The rows come from 5 hidden closed curves, with some noise, and rows from the same curve form a group. Each curve winds through 4 dimensions. The rows are also pushed far along 2 directions, which tell nothing about the answers.
In the rows, 128 means zero.
Known rows, each followed by its group:
[115 122 137 135 111 123 103 119 139 121 118 137 116]  H
[135 150 141 119 118 112 168 143 211 145 113 152 172]  S
[144 112 141 181 145 179 176 143 109 126 118 116 152]  Y
[135  97 139 185 124 191 151 142  84 118 107 117 137]  S
[176 161 133 149 169 109 152 131 174 133 137 162 132]  H
[145 131 134 113 107 131 131 133 131 131 114 136 129]  Y
[154 152 116 113 136 106 114 120 134 134 137 138 118]  A
[145 132 130 157 160 122 136 127 153 123 132 123 126]  A
[157 147 114 107 126 118 157 139 159 136 121 134 167]  A
[ 79 113 116 119 103 125  84 118  91 123 128  99 116]  S
[177 176 116 105 144  85 155 127 203 142 130 169 160]  H
[140 141 128 120  99 113 117 132 162 135 104 123 139]  E
[149 116 133 165 126 172 160 141 109 126 109 131 140]  S
[100 123 125 108 107 114 120 130 141 136 126 104 145]  E
[164 138 116 159 171 142 168 123 132 121 140 141 152]  H
[158 115 116 101 121 107 114 134 172 141 128 153 149]  Y
[160 126 132 215 151 161 155 151 144 128 108 116 162]  S
[167 167 120 151 126 108 157 155 209 149 105 140 187]  S
[155 123 111 159 170 152 169 129 100 120 140 112 149]  A
[ 88 102 130 138 116 159 109 140  65 128 131 112 117]  H
[100 124 146 114  98 140 105 113  72 114 119 106  75]  Y
[100 104 124 165 142 157 138 130  99 125 135  97 141]  A
[106 121 125  94  98 134 117 130  98 133 124 116 125]  Y
[133 120 128  75 123 127 128 127 107 134 144 136 118]  E
[145 169 141 115 116  96 154 159 225 158 113 162 175]  H
[ 66 112 134  83  84 116  82 113  92 126 128 105  93]  Y
[143 155 112 105 145 109 139 122 140 135 146 146 142]  H
[109  83 135 167 170 164 156 122  90 116 153  98 127]  E
[143 154 143  99 109 101 162 137 217 141 111 165 164]  S
[154 144 121 118 110 127 132 144 139 138 113 136 146]  A
[182 159 128 112 114 109 141 143 184 140 108 152 149]  A
[191 133 122 138 156 110 163 145 218 145 129 164 177]  Y
[115 120 129  56  90  77  55 111 150 130 128 145  91]  Y
[ 92  83 120 134 147 154 105 105  47 105 152  88  89]  E
[ 98 148 116  51 100  63  59 102 135 126 143 144  81]  H
[ 88  86 140 121 128 155 134 133  92 125 141 109 127]  E
[121 105 122 160 142 162 103 118  45 118 142 103  96]  A
[129 110 137 155 104 166 132 141 101 123 102 125 130]  S
[151  97 153 177 156 161 165 141 132 118 125 131 127]  E
[128 111 137 188 156 157 181 145 152 131 127 101 175]  E

New rows, each followed by its group:
[149 143 146 162 160 125 153 156 170 138 131 147 139]  H
[ 88  96 129 143 118 162 133 124  84 118 125 103 130]  S
[105 120 109 121  92 132  68 128  78 125 114 103 109]  S
[136 126 124 190 162 133 140 130 148 123 127 110 143]  S
[ 85  81 136 127 109 178 116 106  35 107 129 114  85]  S
[120 120 114 120 105 150 107 131  71 133 128 111 128]  A
[134 150 135 129 121 109 167 143 213 142 112 148 177]  S
[150  90 117 170 168 167 143 125  91 119 148 120 139]  Y
[148 157 142 116 139  81 145 122 223 132 124 158 139]  S
[103 118 128 130 152 135 117 133  82 130 154 117 115]  H
[110 146 115  93 108  79  72 114 151 128 125 122 112]  S
[ 91 144 111  70  86  74  48 110 128 130 126 117  97]  S
[124 128 139 154 162 137 138 145 123 132 147 129 126]  H
[105 141 105  87 113 111  98 119 100 143 146 114 130]  A
[ 93  96 138 158 149 164 105 132  40 119 150 104  87]  H
[133 133 110 107 123 119 104 101 105 118 133 143 106]  H
[169 108 141 223 155 199 197 151 115 121 108 128 164]  S
[164 150 142 125 111 101 116 133 180 130 103 157 113]  S
[143 122 140 156 112 142 140 144 149 132 104 118 142]  E
[100  95 149 150 117 168 108 118  51 104 120 101  74]  Y
[114 119 112 136 161 148 133 121  64 123 155 114 123]  H
[185 174 132 135 150 112 177 170 195 155 122 167 175]  H
[154 129 143 177 151 163 198 152 153 134 117 124 175]  Y
[ 95  86 143 161 117 155 104 118  81 108 120 111  93]  S
[107 100 115 137 109 174  96 126  17 120 129  98 102]  A
[142 128 114 122 128 140 150 140 124 128 121 120 155]  A
[136 154 114 110 117 107 132 136 163 142 120 130 164]  S
[163 169 107  71 125  81 115 123 161 139 137 144 134]  A
[128 104 134 117 122 112  94 120 138 122 131 133 107]  Y
[117  99 117 164 146 173  97 113  21 115 145  95  87]  A
[132 118 117 107 131 122 116 115 102 108 129 118 108]  A
[ 79 140 122  36  62  86  81 121 147 139 115 132 121]  S
[133 141 116 138 162 114 136 123 144 136 146 120 144]  A
[117 143 119  86  94  99  69 121 113 139 132 126  99]  A
[110  77 136 119 132 175 119 120  31 115 147 110  89]  E
[103 110 128 158 129 152 127 138 109 133 130 104 140]  A
[109 128 119 146 128 114 110 124 139 125 125 109 132]  S
[ 90 116 135  96  90 109  70 110 113 117 119 123  82]  S
[174 161 138 120 153  88 149 123 204 129 129 156 127]  Y
[ 70  86 131 145 107 166  94 127  45 118 131 103  99]  H
[136 158 117  89 121  90 139 127 178 140 130 145 155]  S
[129 109 124 157 123 168 136 129  81 123 122 129 135]  H
[118 106 118 114 139 112 117 118 144 130 146 127 138]  Y
[118 159 108  71 106  92 103 128 141 153 138 126 145]  A
[164 107 139 191 162 183 205 156 126 127 124 125 179]  E
[ 84 122 108  62  95  97  78 110 103 128 132 106 111]  A
[ 95 109 127  86  76 122  61 120  80 118 113 116  82]  A
[ 78  96 137  69  72 136  90 131  82 129 128 115 103]  E
[138 131 130 179 170 129 171 125 179 128 133 137 159]  H
[138 115 124 193 130 160 118 139 102 119 110 108 127]  S
[162 157 124 159 149 121 183 150 194 144 121 136 190]  S
[161 167 145 111 116  92 123 153 199 144 117 169 130]  H
[127 157 110 104 139  93 123 121 154 143 146 127 145]  A
[157 121 128 177 174 172 151 136  64 121 144 128 118]  H
[133 115 143 183 145 140 155 134 165 125 116 110 149]  E
[165 173 106  70 126  77 125 125 174 142 135 148 143]  A
[142 164 114 103  94  88 108 140 180 149 104 133 153]  S
[154 148 116  74 113  89 109 123 158 119 115 142 116]  A
[152 148 126 108 141  94 129 121 174 132 133 135 126]  E
[102 101 118 158 130 170 131 119  68 118 131 113 138]  H
[ 86 109 108 107 132 122  76 100  57 122 155  98  84]  A
[127 131 123 100  87 130  97 125 101 132 116 143 113]  H
[166 157 140 113 106  92 149 154 233 143  96 159 167]  A
[109 115 134  67  82  95  57 114 128 127 123 136  77]  Y
[158 141 133 160 155 155 170 156 121 140 132 145 151]  H
[154 169 121 106 147  69 133 125 216 142 139 147 146]  A
[116 117 107 122 147 146 117 109  49 120 154 115 110]  H
[106  99 124 101 102 161 120 133  63 130 132 106 129]  E
[163 169 126 138 166  87 160 134 217 142 139 142 163]  A
[120 133 109  69  89 110 110 134 125 131 117 124 136]  A
[110 123 107 138 138 148 126 129  82 137 148 105 142]  A
[135 100 129 188 176 168 184 136 130 127 142 109 170]  Y
[124 168 105  59  83  73  95 132 173 145 115 135 146]  S
[ 76  79 136 142  91 168  76 119  39 111 116 101  78]  S
[130 163 117  34  99  66  59 112 123 134 138 158  76]  H
[ 91  86 144 173 133 175 138 129  82 115 128  95 125]  Y
[115 150 124  60  86  98 115 133 153 145 122 131 139]  Y
[135 124 116 133 134 136 109 114  86 115 132 122 103]  S
[107 120 143 126 114 112 102 118 144 118 119 132 101]  S
[116 102 133 108 105 118  81 114 116 122 124 130  88]  Y
[102 132 137  41  84  87 112 137 176 147 128 145 133]  E
[134 133 134 170 169 124 162 125 174 125 138 137 150]  H
[120 144 129 105 100 101  95 136 151 146 124 132 129]  A
[146 139 134 172 176 116 163 129 191 128 137 145 152]  H
[110  87 131  98 125 157 112 123  49 119 144 116  88]  E
[146 104 147 213 139 186 174 151 130 124 101 123 157]  S
[137 119 107 131 149 149 137 121  73 118 139 111 135]  A
[ 69  92 130 123  94 148  72 121  56 118 128 108  89]  H
[ 99 150 131  59 100  74  92 105 147 125 134 124  91]  Y
[102 103 121 167 149 156 140 115  95 118 139 114 139]  H
[ 77  87 130 127 122 145  84  94  50  99 140 104  69]  S
[147 147 122 116 124 108 105 127 135 141 133 136 117]  A
[180 159 126 100 113  99 133 140 182 133 104 154 137]  A
[189 159 128 113 125  99 148 142 197 133 105 158 145]  A
